The rows come from 7 hidden closed curves, with some noise, and rows from the same curve form a group. Each curve winds through 4 dimensions. The rows are also pushed far along 2 directions, which tell nothing about the answers.
(in the rows, 128 means zero)
Known rows, each followed by its group:
[121  95 102 126 123 134 124 128 127 132 129] => (2)
[142 133 138 128 123 152 117 135 128 113 127] => (0)
[148 101 119 132 114 132 102 141 125 112 157] => (1)
[135 142 223  96 111 165 102 164 125 136 156] => (4)
[159 122 212 100 117 135  91 168 128 128 156] => (1)
[130 127 122 127 133 154 120 124 144 135 128] => (3)
[124 101 104 141 105 117 131 130 113 132 117] => (0)
[121 104  90 121 146 132 121 111 143 130 127] => (6)
[134 152 163 117 132 128 121 129 129 129 118] => (3)
[134 137  93 160 126 123 144 123 135 133 126] => (1)
[122  94 162  93 135 131 118 142 117 124 113] => (4)
[124 131 145 114 130 140 119 133 130 126 141] => (1)
[146 123 107 140 122 133 109 125 138 120 144] => (3)
[131 114 145 114 126 124 124 134 114 120 105] => (3)
[149  94 146  99 132 109  94 135 112 102 118] => (2)
[122  90 150  88 140 134 114 138 113 111 112] => (4)
[160 107 168 117 110 146  97 153 108 102  99] => (4)
[135 121 158 122 114 133 124 144 110 118 106] => (3)
[143 119 117 125 136 105 110 123 131 114 140] => (2)
[140 133 159 124 118 119 117 144 120 120 150] => (6)
[126 108 156 107 118 158 111 148 129 133 150] => (5)
[109 185 148 148 124 136 167 126 135 154 130] => (6)
[146  81  96 135 109 136 108 133 105  96 101] => (0)
[124 160 154 118 146 109 131 122 146 147 149] => (6)
[159 124 209  92 118 163  82 161 117 101 129] => (1)
[116 145 112 132 148 112 149 108 126 128  98] => (4)
[101 136 101 130 142 118 151 110 140 145 137] => (1)
[131 188 230 107 122 144 116 150 146 157 178] => (1)
[ 99 119  75 152 124  97 170 113 116 139 117] => (0)
[145  82 119 108 142  98 102 132 120 107 129] => (1)
[124 134 175 111 114 126 121 140 120 142 127] => (2)
[116  92 124 109 137 132 132 132 120 127 106] => (5)
[107 150 134 141 119 131 163 130 122 147 121] => (0)
[134 196 196 134 110 152 125 143 145 153 166] => (5)
[137 134 174 112 123 140 106 144 143 147 160] => (0)
[127 111 143 107 136 116 118 131 126 130 125] => (3)
[114 129 122 131 122 138 137 128 130 140 140] => (4)
[121 166 101 164 117 137 147 118 143 142 148] => (6)
[139 107 172 113 107 121 108 155 108 124 143] => (0)
[119 124 119 125 137 142 138 123 128 127 106] => (6)
[116 140  72 168 116 127 156 111 127 137 111] => (0)
[ 97 146 110 133 140 110 157 110 136 153 133] => (5)
[139  76 171  84 126 152  99 154 105 102  97] => (5)
[138 100 119 112 136  99 107 122 113 104 112] => (2)
[107 154 132 131 132 132 154 119 132 149 108] => (2)
[122 124 100 125 151 108 138 109 129 120 109] => (6)
[167  67 122 111 117 138  73 143 106  72 118] => (5)
[107 155  19 188 135  67 175  78 136 142 128] => (3)
[112 164 129 140 123 112 149 113 127 149 117] => (2)
[136 117 125 122 132 105 113 124 123 116 136] => (5)
[117 121 100 143 123 138 148 125 118 123 111] => (6)
[138 129 116 146 116 119 125 127 124 127 122] => (4)
[139  96 150 118 110 138 112 154 114 121 135] => (3)
[107 144  89 144 139 110 160 104 129 136 103] => (5)
[129 120 133 131 119 118 126 135 127 140 135] => (4)
[149 110 157 104 135 122 100 136 112  97 105] => (2)

New rows. What belongs after each?
[139 139 104 151 124 133 132 122 136 128 126] => (5)
[111 148 164 112 140 132 140 134 146 156 157] => (0)
[122 138 112 129 149  93 140 112 138 137 130] => (1)
[121 169 154 139 110 133 139 127 130 151 126] => (2)
[140 106  89 136 136 139 120 121 132 108 118] => (2)
[132 122 107 146 128 131 138 128 130 129 119] => (1)
[131 133 214  81 133 156 109 154 118 116 114] => (4)
[136 111 126 125 112 128 112 130 110 114 106] => (2)
[124 125 131 121 132 126 133 126 117 121 101] => (5)
[104 130 143 118 127 121 143 129 130 157 129] => (2)
[126 118 109 125 135 139 132 119 115 104  89] => (4)
[117 152 124 140 121 143 138 123 138 142 147] => (5)
[126 118 149 115 134 129 131 136 129 140 118] => (5)
[118  98  75 137 130 126 131 113 134 136 120] => (0)
[134 134 187 118 107 149 125 158 111 124 132] => (6)
[ 86 204 106 155 148 134 181  95 175 193 147] => (6)
[123 131 174 110 120 157 123 149 131 140 145] => (1)
[127  64 109 103 129 103 108 127 105 109 106] => (2)
[ 98 140 112 139 127 136 158 118 137 161 123] => (2)
[134 121  50 154 145  94 131  96 135 111 125] => (2)
[137  72  77 126 136 136 112 124 127 105 118] => (2)
[116  59  83 109 145 109 127 121 116 116 106] => (5)
[104 149 127 125 146 134 152 115 146 155 122] => (6)
[122 185 197 131 111 127 139 145 143 173 177] => (0)
[141  63  75 124 124 134 107 122 103  84  81] => (2)
[117 143 175 119 120 130 138 147 126 147 150] => (6)
[156 120 201  92 131 144  95 154 117 108 110] => (1)
[119 215 120 167 130 127 161 106 158 159 149] => (6)
[116 119 111 121 142 142 133 118 136 131 109] => (6)
[147 121 128 131 125 134 116 131 116 104 100] => (5)
[141  54  73 126 131 137 111 128 114  98 101] => (5)
[146 120 171 120 104 171 104 157 118 114 134] => (6)
[121 115  27 167 137 110 152  91 124 110  92] => (5)
[114 125 121 132 120 139 135 128 138 151 139] => (2)
[127 142 150 125 116 125 127 128 118 130 109] => (2)
[128  90  65 130 140  99 121 108 119 101 121] => (4)
[115 127 135 136 110 108 145 136 113 142 135] => (0)
[129 164 181 118 137 148 127 142 153 154 161] => (2)
[108 170 106 149 133 114 156 108 143 150 149] => (4)
[142 105 158 117 109 153 103 158 125 122 159] => (1)
[122 154 104 150 136 109 153 111 136 140 113] => (5)
[140  82 131 105 132 128 106 141 112  95 126] => (0)
[119 131 128 129 124 145 138 126 125 132 102] => (2)
[155  36  83 100 136 122  76 128  98  58  98] => (1)
[161  95 136 133  99 153  96 152 104  92 118] => (3)
[121 130 147 113 132 121 130 129 121 128 120] => (5)
[127  83 138 109 121 140 116 147 114 118 129] => (6)
[100  69   4 150 135  84 150  88 114 124  99] => (2)
[126 103 125 119 120 154 116 136 126 123 136] => (5)
[117 116 114 115 142 112 127 118 132 128 141] => (1)
[158 106 148 116 121 142  98 142 109  92  97] => (5)
[126 129  87 150 121 125 131 118 135 129 149] => (6)
[138  96 124 121 113 132 105 136 119 118 130] => (2)
[109 127 155 112 127 138 139 134 128 151 121] => (2)
[ 99 103   8 165 137 117 159  89 132 126 116] => (5)
[146 113 225  75 134 149  90 167 127 125 141] => (2)
[142 146 158 111 146 123 108 126 142 125 137] => (6)
[113 121 123 116 147 111 138 121 138 144 134] => (2)
